The rows come from 6 hidden closed curves, with some noise, and rows from the same curve form a group. Each curve winds through 8 dimensions. The rows are also pushed far along 5 directions, which tell nothing about the answers.
Some rows, each with its group after it:
[ -4   0  -9   0 -11   1  -9  -9 -21   9 -17  -4  11 -21  -6   1   8  -7
  28  -6]
(5)
[ 16  -5 -22  -3  -1  -9   3  -4  14  -5 -12  13   7  21  -8   8   9  -5
   7  -8]
(2)
[ 27 -31 -12 -32 -12  31 -35  21 -12 -13 -15   3  18 -10 -13 -20  13 -16
  -4  -7]
(2)
[-11 -10  16  -8  21  10 -44  -2  23  20 -25   2 -12 -33  -3  -4  15   1
  -2  36]
(4)
[ 16   2   7  -2   2 -29  17 -16   0  -8 -19  16 -11  23  -8  25 -26   5
   5  17]
(4)
[ 21  -9  25  -8  23  -4   0   7  23  -2  -4 -13 -24   3  -1   9  -5  28
 -38  16]
(0)
[ 25 -14 -29 -17  15  12  -5  14  23   1   1  -9  -6 -23 -12 -41  23  21
 -35 -17]
(1)
[  7   3   2  -7  -7  13 -25   1  16  12  18 -17   7 -35   2 -17  -4 -12
  18   6]
(5)
[ 34 -12 -12   2  -3 -22 -10  -1   4 -32 -29  32  13  24 -39  27 -17  -4
  12  -3]
(1)
[ -5  -6  -7   1 -10  -6  12   5  -5   3   0  12  -4  27  28  -2  18 -12
  -3   4]
(5)
[ -8 -10   2 -26  12  28  -7  11  20 -11   7  -7  -4  -8 -16 -13   8  16
 -35   1]
(0)
[  2  20   5  18 -10  -6   5   5   3  -2  33 -13  -3 -12  -5   5 -18 -14
  14 -15]
(5)
[ 12 -15   3 -23  -6  13 -29   9  -9   2 -24   0  -8 -36  -9  -9  11   5
   1  21]
(1)
[  1   6   6 -14  -8  12   0  -2   3 -10   2  17  12  -2  -6   5   0  -8
  24  20]
(2)
[-15   0  -9  -2 -17  15 -38  12   7   3   0 -12   8 -31 -10  -5   6 -14
  13  19]
(0)
[ 24 -28  27 -10  44 -17  -9   0   4   4 -59  20 -31   2  -5  11  26  47
 -41  10]
(4)
[ -5  24  14  25  13 -11  13   1   5  -7  13   2  -9  15   3  24 -13  11
 -10   2]
(2)
[-15   7 -17  29 -34 -20   4  -8 -23   4  11  -2  20  12  21   4  -2 -29
  39  -9]
(2)
[ 29 -21 -23   4   9  -9  -4 -10   1 -14 -23  23  15  30 -22   2  -9 -30
  12 -17]
(2)
[-19  28   9  33 -15   8 -28   9   3  21   5  -8  -1 -52  14  13  13 -13
  44  32]
(3)
[  5  14 -24  26 -21  -9   7  -5  28 -16  29  10  33  24 -10  16 -15 -36
  46   1]
(1)
[-45  28  28  38   0   7  -7   4 -12  15   9 -21 -11 -15  27  27   6  12
  -1  11]
(5)
[ 25 -27 -27 -17  11 -16 -33 -12  18 -10 -22  28  16  -5 -48 -31 -25 -19
   6  -3]
(4)
[  1  -7  -6  18 -29  11 -31  10 -23  11 -11  10  30 -18  10   2  20 -56
  71   7]
(4)
[-10 -14 -22 -32 -17  27  24  26 -12  -6  35  -3  -8  19  12 -43  29  -5
 -45 -60]
(5)
[-29  38  39  32   3  21 -45  15  15  31  17 -15   8 -69  -6  16   9 -13
  60  33]
(3)
[ -3  -7   3 -12  -2   3  -1  -6  -7 -11 -13   8   1   4 -14   8  -1  12
  -6 -12]
(2)
[ -1  14 -10 -14   2   2 -13  -2  18   1  16   0   3  -6 -22 -12 -26  -6
   1   8]
(1)
[ -1   5   6   0 -13  -9   5  -6  -3   6  -4  12  -6  10  10  12 -13 -20
  23  28]
(4)
[-13   6  15  10   7 -10  22   6  -8  14  15   2 -15   2  32 -14  16   7
  -7   2]
(4)
[  4  12   8   9 -13   5   3  -2  -6 -13  15 -14   7   0  -9  20 -23  -6
  13 -10]
(5)
[ -2   9  -1  -2   2  30 -64   8  10   7 -18 -17  17 -57 -40   9  -4  -3
  26  19]
(5)
[ -8  30   2  15 -14   0  17  10  12   2  45 -12  -7  -3   8   8   1  -7
  10 -22]
(2)
[-19   5   2  -7  22  10   9  -8  13   3  -1  -5 -16  -1   7  -5   9  23
 -33  13]
(4)
[-12   2  -3  -3  -3  11 -21  13  15   2   9 -16  -4 -21  -4  -7   9   7
 -14  12]
(0)
[ 24 -21  -7   0  16 -17  -3   4  -1  -2 -35  10 -24  -5  -5  -3  22  24
 -28  -8]
(1)
[ 30  -7   7   3  15 -10 -10  -2  36  -8  -3  -9  -2  -4 -25  12 -10  10
  -6   3]
(0)
[-11   2  11 -10  -1  -4  23  -7  -7  -8   0   3 -11  10   0  13   4  26
 -16 -20]
(2)
[ -3   5  26   7  43  -9  14   2  25  -1  -2  -1 -23  -2   1   4  21  66
 -52  -8]
(2)
[-23  23  25  25  11  -3 -10   4  -5  24   6  -6  -1 -29   2   6   6  -4
  29   6]
(3)
[ 14  -7 -38  -9  19  24  31  16  25 -21  39  20  18  21 -23 -52  11 -17
 -23 -47]
(3)
[-26  26  25  -7 -28   5  -8  -3  -5  17   7 -15  -9 -36  21  25  10  11
  33  35]
(2)
[ 18 -41  -1 -24  -1 -13  42   3 -45 -16 -29  13 -31  52  40  -7  21  32
 -73 -31]
(5)
[-43  42  29  24 -10  -3  -7  -3   2  24  22 -18 -13 -39  28  21   3  10
  28  42]
(2)
[ -3 -16  12 -23   5  25   0   6 -11   1   3  -6  -4   3  11 -16   9  -5
 -23  -5]
(3)
[ 17  18  24   1  44   0 -20 -15  49  -2  -2 -10  -2 -36 -35  14 -27  33
  -6  37]
(4)
[  6  10   0   0  19  30  12  21  28   3  58 -24   1 -10   5 -39   4 -11
 -24 -20]
(0)
[ 17  18  -8  15  13 -20  -2   0  34  -8  15   5   2   4 -34  11 -17   7
   7 -13]
(5)
[ -1   6  35   5   6 -12   1  -2  -1   9  -9 -20 -40 -24  20  27  12  33
 -20  15]
(1)
[ -4  -9  -8 -17   3  -7   7  -6   1  -4 -18  12  -6  -4 -11  -5  18  32
 -16 -18]
(2)
[ 29 -28  -6   4  22 -28  35 -17   4  -9 -22  26  -3  43  -1  -1   9   3
 -11 -29]
(1)
[-19  -3  12   1 -13  -4  -3   2 -28   2   0   2   2 -17  -4  -6   0 -12
  21  -4]
(3)
[-13   0  14   4  29  -4  17  -3 -20  -9 -33   5 -27  17   9  21   2  50
 -57  12]
(5)
[ 21 -36 -39 -26 -12   7 -28  -7  17   0 -12  20  24  10 -15 -35  -3 -60
  25   4]
(4)
[ 32 -58 -16 -12   2 -22  43  -9 -36  -6 -43  36  -6  55  25 -18  39 -17
 -10 -43]
(1)
[ -5 -17  12   8 -28 -22  26  -8 -58  -2 -19   7   1  19  36  15  20  -2
  18 -25]
(4)
[  9   1 -13  14  32 -28   5  -2  12 -17 -29  19 -12  22 -29  15  -9  40
 -38  -2]
(0)
[ 15  -6 -10  -1 -13   3   2  19 -14  13  -8   3  -8   1  20  -6  25 -11
   4  -4]
(4)
[  3  -2  -2  13 -13 -18  11  -4  -8 -11   0  -2  -3  21   2  20  -8   3
  -4 -18]
(3)
[-17  31 -10  36   9 -19  15 -12  -5   9   0  12  10  13   3  13 -15  -7
  29  11]
(3)
[-13   3  -1 -18   0  33  -5  22  -4  22  15 -13   1 -34  10 -34  38  -7
   7   0]
(3)
[-12   5  17   3   6 -27  -9 -19  -3   8 -31  11 -16  14  -2  34 -15  11
   3  22]
(1)
[ 11   0  -6 -11 -18 -10  -7  -4 -13   2  -8 -13  -5 -20  -9   0 -10  12
   4  -7]
(1)
[ 14   3 -16 -14 -15   7 -33  -8  19  -2  -6  -8  16 -25 -25   2 -21 -13
  27  29]
(1)
[ 15   9   1   6  29  20   3   3  52  -8  45 -15  12   3  -8 -16 -13   6
 -25 -17]
(5)
[-23   7  22 -12  -1  16 -13  13  -4  12  19 -26 -17 -40  -1 -15   6  15
 -14   1]
(3)
[ 19   9  -5   1 -11 -10  28  -3  12 -22  32   4  10  35  -8  13 -19 -11
   7 -19]
(1)
[  7   7  -2   8  20 -20  26 -29  31 -21  29   1  12  20 -27  -3 -37   6
  -5 -25]
(4)
[  3  -2 -13  -8  21  10 -18  12  21  -5 -23  16   1  -4 -26  -1  14  23
 -20  12]
(3)
[ -5 -18  32 -24  43  10 -10   8 -21   8 -62  11 -40 -19   3   7  31  60
 -58  27]
(0)
[ 49 -25 -21 -27  40  32 -22  22  35 -11 -22  17   2 -25 -37 -32  30  16
 -33  -6]
(3)
[-15  -5  11  -5   4  -9   7  -1   2   5  18  11  -2   6  11 -25  -2  -2
  -5  -6]
(4)
[-15   0  23   4  -5 -20  -2  -4 -36 -15 -40  23  -8   8  -4  36  -3  31
  -2  12]
(2)
[ 10  17 -23  10  -4   6   0   9  13   6  11 -10   4 -17  -4  -5   9   4
   7  -7]
(3)
[ -3 -24  44   0   6 -21   6  -1 -48  -1 -45   8 -33  -4   8  23  18  32
 -20 -14]
(3)
[-19   9   1  14  13  -1 -17  -2  11  12  -9  15   6 -14  -3  -2  12  -5
  20  16]
(5)
[ 13 -20 -36  -6  -1   5 -31   0   9   1 -18  36  32  -1 -24 -30  -1 -52
  39  13]
(1)
[ 38  -5 -31  24   5 -42  28 -23   2 -16 -28  27  18  46 -12  23 -12  -5
  24  -6]
(3)
[-22  14  10 -11  -4  46   2  26  -7   7  35 -18  -1 -28  19 -21  23   2
 -12  -5]
(4)
[-13  11  -2  34   6 -27 -18  -7 -10  -7 -35  22   7  -4 -26  30  -7   5
  26  14]
(0)
[ -3  12  -1  17   0 -18  22 -14 -23   9 -12   5  -4  14  13  16  -9  -3
  16   2]
(0)
[ 31   4 -40   5  -2 -17  44 -22   0 -38   9  22  28  46 -33   4 -40 -17
  13 -24]
(4)
[-10  -5  -4  35 -19 -28  50 -10 -28 -27  21  34  26  72  12  11 -20 -49
  35 -26]
(0)
[ -7  -3   5  -2  -8  -1 -19  -4 -14  17 -16 -27 -12 -21  18   6  11  18
 -11   5]
(2)
[  0  16  10   3  15  -4  44  -4  36 -23  53 -12  -2  38  -4   3 -33  16
 -36  -5]
(0)
[ -1  -6 -23  -5  -7 -12 -16  -8 -13   4 -29  17   9 -10 -13  -8   5  -8
  20   3]
(5)
[  7  22  -8  11   1   5 -24   5  31  11  22  -2  25 -37 -18 -17 -10 -13
  42  18]
(1)
[  4  -9 -17 -15   6  19  -8  -4  11 -18   0  22  29  15 -24 -14 -10 -22
  10   2]
(5)
[ 20  -4 -16 -23  14   4   2  11  20 -21   5  11  -6  20 -27 -11  -6  13
 -40 -15]
(1)
[ 10   3  12  -8   3 -12  27 -18  -9 -18 -10  -4  -6  16 -13  27 -23  28
 -11  -3]
(0)
[ 33 -14 -38   1   0 -18  11 -18  25 -16 -12  19  26  46 -23   7 -19 -27
  21  -1]
(0)
[-11  18 -16   6   6  15  12   5   7  15  22 -10   1  -7  20 -20   9  -5
   0   9]
(3)
[  2  -2  -3  10 -11   5 -28   0  19   8   3  -2  22 -14  -5   3  12 -21
  36  -1]
(2)
[-13   7  16   4  -9 -13  25   6  -6  -8  22  11 -14  27  17   7  -1  -1
 -10 -10]
(5)
[ -9  -4  -7 -14  -7   9 -18   8  11  13  -5 -17 -19 -14   3  -7   8   8
 -22  13]
(0)
[-27  22   2  20   9  15 -17   9   1   9   9   2  10 -19  -2  -1   3 -10
  18  17]
(0)

New rows, each followed by its group:
[  8   4 -13   0 -19   1  14  13  -5  -5  20   4  -1   7   3  -5  13 -19
   9 -32]
(2)
[-17 -13  22 -21  -6  28 -30  13 -41  22 -35   3  -4 -38  12  -9  29  -6
  16  24]
(3)
[  2  33 -10  27 -13 -14  24 -12   3 -13  22  -4   9   2  -7  22 -28   3
  26  -2]
(3)
[ -2   7  34   2   4 -11   2  -3   2   9  -2  -2 -16 -13   9  20   7  15
   9  11]
(5)
[ 13 -10 -18 -11   7  27  -6  12   9  -4   9  -2   5   6  -1 -21   6 -12
 -22 -14]
(3)
[ -4  -3   2 -16  18   3  21  -1 -14  -9 -19   7 -17  23  -1   6  -1  34
 -45   2]
(0)
[  9  26 -14  17  19 -11  10 -10  36  -5  16   7  22  -2 -30   2 -18   2
  27  13]
(3)
[ -5  -8  25 -14  37   5  16   5  -2   0  -6  -3 -31  -5   2 -12  11  42
 -57  -4]
(3)
[ 12 -22 -24 -23  10   3   0  13  11  -8 -11  -1 -20  12 -15 -21  11  22
 -59 -19]
(0)
[  3 -18 -29  -1   8 -10  -5 -12  10   2 -20  13  14   6 -10 -18  15   3
   0 -16]
(2)
[  4  22 -23  43  -9 -32  26 -10  21 -15  27  21  35  28 -23  17 -14 -28
  57 -20]
(3)
[-17  20  -1  23  -5   8   3  -3  -3   4  29 -25   3 -14  12  -4 -14   1
  -4 -16]
(5)
[ 14 -15 -12  -4  -5 -17  -4  -6   2   1 -16  22   6  16   8  -5   4 -13
  12   8]
(5)
[ -1  -3  -6  -5   8  12  16   2 -24  10 -15   4  -9   8  27 -10  17   3
 -15   3]
(3)
[-18  -2  14  20 -13  -8  46 -12 -45   9  -2   0  -2  26  54  13  23 -18
  21  -5]
(5)
[ 12   9  17 -15  17 -16 -25 -17   9  10 -25  -6 -15 -27 -24  14 -28  24
   1  29]
(1)
[-10  27   9   2   5   3 -16 -10  23  10   9 -23  -7 -31 -14  16 -26  15
   6  32]
(0)
[  1  10 -19   0 -20   4  40   1 -19 -15  31   7  22  28  10 -12 -11 -15
  12 -19]
(4)
[-15   5   3   9  17   5  -3   6 -15   3 -19  12  -4  -5   0   1  14  12
  -9   8]
(0)
[-29  35  25  38  11 -30  19 -13   0  -3   7   8  -5  -4 -13  31 -19  23
  19  10]
(3)
[ -7   6 -15  12  17 -17 -17  -3  13   3 -22  11  -4   1 -18   3  -5  14
 -10  15]
(3)
[ -6 -18  24  -7   5  16 -27  25   6   5   1  -4 -12 -34  -7 -12  35   3
  -8 -12]
(3)
[ -6 -31 -22   9 -21 -34   0 -11 -45  -9 -46  38  14  40  -2   3   4 -34
  28  -8]
(3)
[ 10  -1  15  15  23 -16  29   2  -3  -5   4   0 -29  21  23   4   0  24
 -46  -6]
(5)
[ 24 -26 -46 -12 -10   9 -12   7  15  -5  -4  13  23  26 -10 -25   6 -46
  11  -7]
(0)
[ 21  -9   3  -4  -3  -9   4 -14 -24  -5 -23  -7  -2  -7  -4  11  -5  13
   4 -10]
(5)
[-42  41  31  16 -20  -1 -30  -3 -19  18  -2 -22 -16 -41  11  42 -23  11
  25  50]
(2)
[-33  18  23  19   1   3  -1  12 -12  15  -8   1 -21 -26  21  15  31  22
   1  18]
(3)
[ 16 -21   6  14  -2 -24  10  -1 -18  -5 -26  15  -6  25   1  18  10  -5
   3 -18]
(0)
[  1   3  26  -1  29  19  23   4  11   7  15  -6 -12   2  15  -4  11   8
 -19   1]
(0)
[ -3  -3 -35   6  -6   0   7   1  11 -15  19  19  20  37   0 -19 -10 -23
  -6 -19]
(5)
[  8   3 -27  14   2 -17   7  -8  28 -14  10   9  11  20 -13   0 -12  -7
   3   2]
(3)
[ 19  12  10  19   8 -20 -16 -16  18 -18 -16   3  -2 -19 -32  35 -35  21
  10  21]
(3)
[ -3   6  24  13   8 -12 -11 -18   9  24  -9  -7  -2 -28   7  10  -4  -3
  34  25]
(1)
[-11 -22   2 -26 -31   5   8   0 -47   9 -24  -8 -21  -2  29  -3  20  -2
 -10  -1]
(0)
[  9   7   9  -9  -5   8  10   5  -5   0  11 -13 -13   0  11   9   3   1
  -9  -7]
(2)
[  5   6   2   1  -4   8  17  14  -4  -1  36 -18 -13  -6   5 -15   1  -4
 -15 -33]
(5)
[-13   9  26   6 -20 -15 -10  -2 -31   9 -23   5 -12 -33  13  21  11  16
  30  23]
(2)
[ 33 -15 -26  -4 -21  -5  24  -8 -13 -35  14  17  40  48  -9   0 -21 -34
  24 -27]
(2)
[ -1   4 -25  20 -35 -14  32   0 -33   5   5   6  10  17  30   3  23 -27
  38 -22]
(3)
[ 15  -8 -23 -16   4  14 -15   9  25   2  -4   4   3   1 -12 -10  20  -3
  -9  -9]
(2)
[ -7  14   1 -15   6  12 -12   8  17  10  27  -6   3 -11 -18 -21 -12   2
  -4 -16]
(1)
[-25   6  34   9  22   0 -13   3  -4   8 -12   8  -8 -18  -6   9   7  14
   3  19]
(3)
[  6 -30 -34 -23 -15   6 -22   7 -31  -3 -41  22  16  11 -15 -19  14 -23
   6  -7]
(3)
[ 18 -23 -17  -6   1  10 -10   9   5 -12   0  20  27   1 -10 -27  18 -18
  13 -19]
(2)
[ 12   7  -9   6   1  14  12  17  14 -16  37  -2   1  23  -2  -7 -15 -25
 -16  -9]
(5)
[  5  12 -11 -24   8  13  37   0  22   9  52 -11  12  18  12 -40  -5   1
  -8 -21]
(1)
[  7  -2  25  -4  10   3   2   1   3   6  -1  -4 -10 -10   9   4  13   7
  -1   3]
(5)
[-29  30  27  10  -7   2   0   4   2   8  18 -18 -13 -35  12  14  -1  34
   1  29]
(1)
[ -9  11  -9  -6 -17  15   3   8  21   3  48 -40 -18 -11   9  -9   0  -4
 -26 -26]
(1)
[-12  -4  16   2   8 -16 -16 -11  10  10  -3   6 -11 -14  -6  -7 -13  -2
   3   7]
(4)
[ -5  -7   1 -19 -26  18  -2   4  -3  -1  19 -26 -13  -7  14  -1   5 -11
 -14 -13]
(1)
[ 21   1  12   2 -18 -29 -13 -12 -21  -5 -36   7   4 -11 -15  36 -20  13
  35  17]
(1)
[ -9  14  30  36  12 -18  14   5   4   0  19   1  -8  15  11  17 -13  -2
   3   7]
(0)
[ -1  -3 -14  -6 -17  16  -6  -4  18   8  12  -8  17   0   6  -1   7 -34
  30   6]
(0)
[ -6   9  13   6 -14  15  18  12  10   8  41  -8   9  -3  32  -9  20 -21
  25   2]
(1)
[ 13   3  -5 -19  -1  37   1  14  18  -9  47 -31   6 -14 -10 -24  -6  -1
 -24 -36]
(5)
[ 10  11   0  24  -8 -34  53 -26 -14 -15  10   9   4  56  14  33 -23 -16
  18 -20]
(2)
[ -1   0 -17  -2   7  10  -1 -13  13 -15  -6  16  24   1 -31   1  -4 -12
  20  -1]
(0)
[-13  -3  16  -1  16  15 -31  16  -3   7  -6  -9 -19 -29 -10 -10   4  13
 -31  -8]
(3)
[-21   4  -8  -4 -20  25  -9   9 -11   5   8  -6  17  -4   6  -1  16 -25
  23  -6]
(5)
[  7  16  -1   3  -6  -4  -3  -8  14  -8  14  -2  11 -15 -16   5 -26  -4
  24  19]
(1)
[  4  24 -21  27 -25 -14  24  -8  -6   3  20  -6  14   3  12  13  -6 -18
  41  -7]
(3)
[  5 -16   3 -10  29   4  -7  11  13   7 -22  11 -15  -8  -9 -17  26  34
 -36 -11]
(1)
[-23  45  27  45  22 -37  16 -12  37   4  44  -3  -6   2  -6  17 -34  27
   5   2]
(4)
[-21  25  13  26 -24   8   9   6   8   4  52 -13  25   4  33   8   4 -26
  41   6]
(2)
[ 10 -15  -3 -12  17  15  -8  18   0   1 -36  17 -18 -15   3  -5  43  31
 -32   9]
(3)
[ 26 -42 -14 -13  16  -8 -16  -1  -3   8 -50  28  -1   7  -7 -17  27 -13
  -2 -10]
(1)
[ 21 -19  -3  -2  -3  -9 -15 -10   2  -3 -23  10  18  -8 -13   1   7  -4
  26  -7]
(2)
[ -8   8  17   1  12  -1  -9  -2   1  17 -11 -17 -18 -21  24   6  14  31
 -18  30]
(2)
[-13   8  -4 -12 -33  16 -42  16 -24   9 -18   0  -2 -31   6  10   9 -16
  25  32]
(2)
[  0 -34  -2 -17   5   2 -24  11 -20   6 -23   6  -2  -2  -9 -25  18 -14
 -11 -18]
(3)
[ -9 -11 -27 -27 -14  38 -17  27 -21   7   3  -5   5 -24  12 -46  32  -7
 -18  -9]
(4)
[ -3 -11   6  24   7 -26  10  -9 -10   7 -35  23  -5  21  15  22  21  -9
  20   8]
(0)
[-28  -5   6  -7 -21  17 -64  13 -36  26 -30  -4   9 -46  -9  -6   7 -29
  39  18]
(3)
[ 22 -27  21  -8  -1 -16   1 -13 -47 -18 -64  21   0   8  -9  35   1  15
  11  10]
(0)
[ 17 -15  -3 -17  -5   2 -15   4   6 -12 -15   4   9 -11 -26   2   6   3
   8   1]
(3)
[  9  14 -12 -17  -7  20  22   7  22   0  62 -37   1 -16  -3 -35 -10   8
 -20 -37]
(1)
[-30  12   6  -3 -20  26 -21   7  -1   1  25  -5  21 -24   8 -13   1 -13
  23  17]
(2)
[ -1  -1 -22 -16 -11  11 -12   9   9  -1   2   0   9  -7  -6 -16   6   1
  -4  10]
(1)
[ -1   6  -5   8  34   1 -21   4  30 -10 -21  29  14  -1 -46   6  -1  15
   3  16]
(3)
[ 16 -18 -19  -9 -37  -9  19   9 -33  -2   5  20  13  30  22 -20   4 -42
  28 -17]
(4)
[ 13  -1 -10 -12  15  -7  -5  -6  22 -16 -21  30   4   0 -45   6  -2  19
   0  -8]
(2)
[ -3  -3 -16 -17 -17   1  -3   0  -8  -4  -4   5   8   6 -11  -6  -7   2
   0  -9]
(1)
[ -2   9 -30  17 -14  10 -23  -3   0  -8  12  -5  29 -11 -23  -9 -22 -27
  24 -18]
(5)
[-13   3  -6   8  15  -7   7   3   6  -6  -6   9 -13  24   8   4   2  30
 -44  -6]
(5)
[ 28 -31 -33   7  20  -7 -16 -10   9 -16 -28  32  28  25 -36 -14  -5 -32
   7 -27]
(2)
[-10  10  28  13 -18  -8   5  -5 -22   2  -5 -16 -23 -23  23  30  -1  19
   2  11]
(3)
[  4  -4  -1  21   3 -26  28 -10  -2 -11  -7  23   5  31  -1  12   2   0
  10 -20]
(1)
[  1   3 -17   7  -1  -4  -2   1  15   3   4   3   5  -3   0  -7   9  -7
  10  12]
(3)
[ -7 -23  -6 -17   0   9  -7  17  -2   0 -10  -4 -25  -3  14 -18  32  17
 -50  -6]
(3)
[ 11   3  -4   8  17 -26  56 -22   1  -9  11  -9  -8  43  26   7  -6  31
 -31  -7]
(2)
[  0  29   5  10  14  -1   4   5  30  12  34 -11   1 -24  -4 -13  -6  17
   6   6]
(1)
[-24   3  13   0   9   6 -24   7  21  -2  24  -7   5  -4 -24  -7 -15  -6
  -6  -5]
(3)
[-15  28   6  30  16  -7  39  -4  -3   3  26   5   6  22   9   7  -4   3
  10 -18]
(3)
[ -6   0  -2  -6 -14  -9   0  -4 -11   4   4   9   9  12  -5  -3 -12 -14
  18 -18]
(1)
[  9   6   6  -5  10 -23  53 -26   7  -8  13  10   8  51   8  10 -21  10
   2  -6]
(1)
[-11   9  20  32 -10 -40  -6 -11 -21  16 -39   1 -21 -21  17  37  11  23
  23  26]
(1)
[ 14 -22  16   1  11  -2   8   3 -16 -16 -21  14   4  15  -1  12  17   4
  -3  -7]
(0)
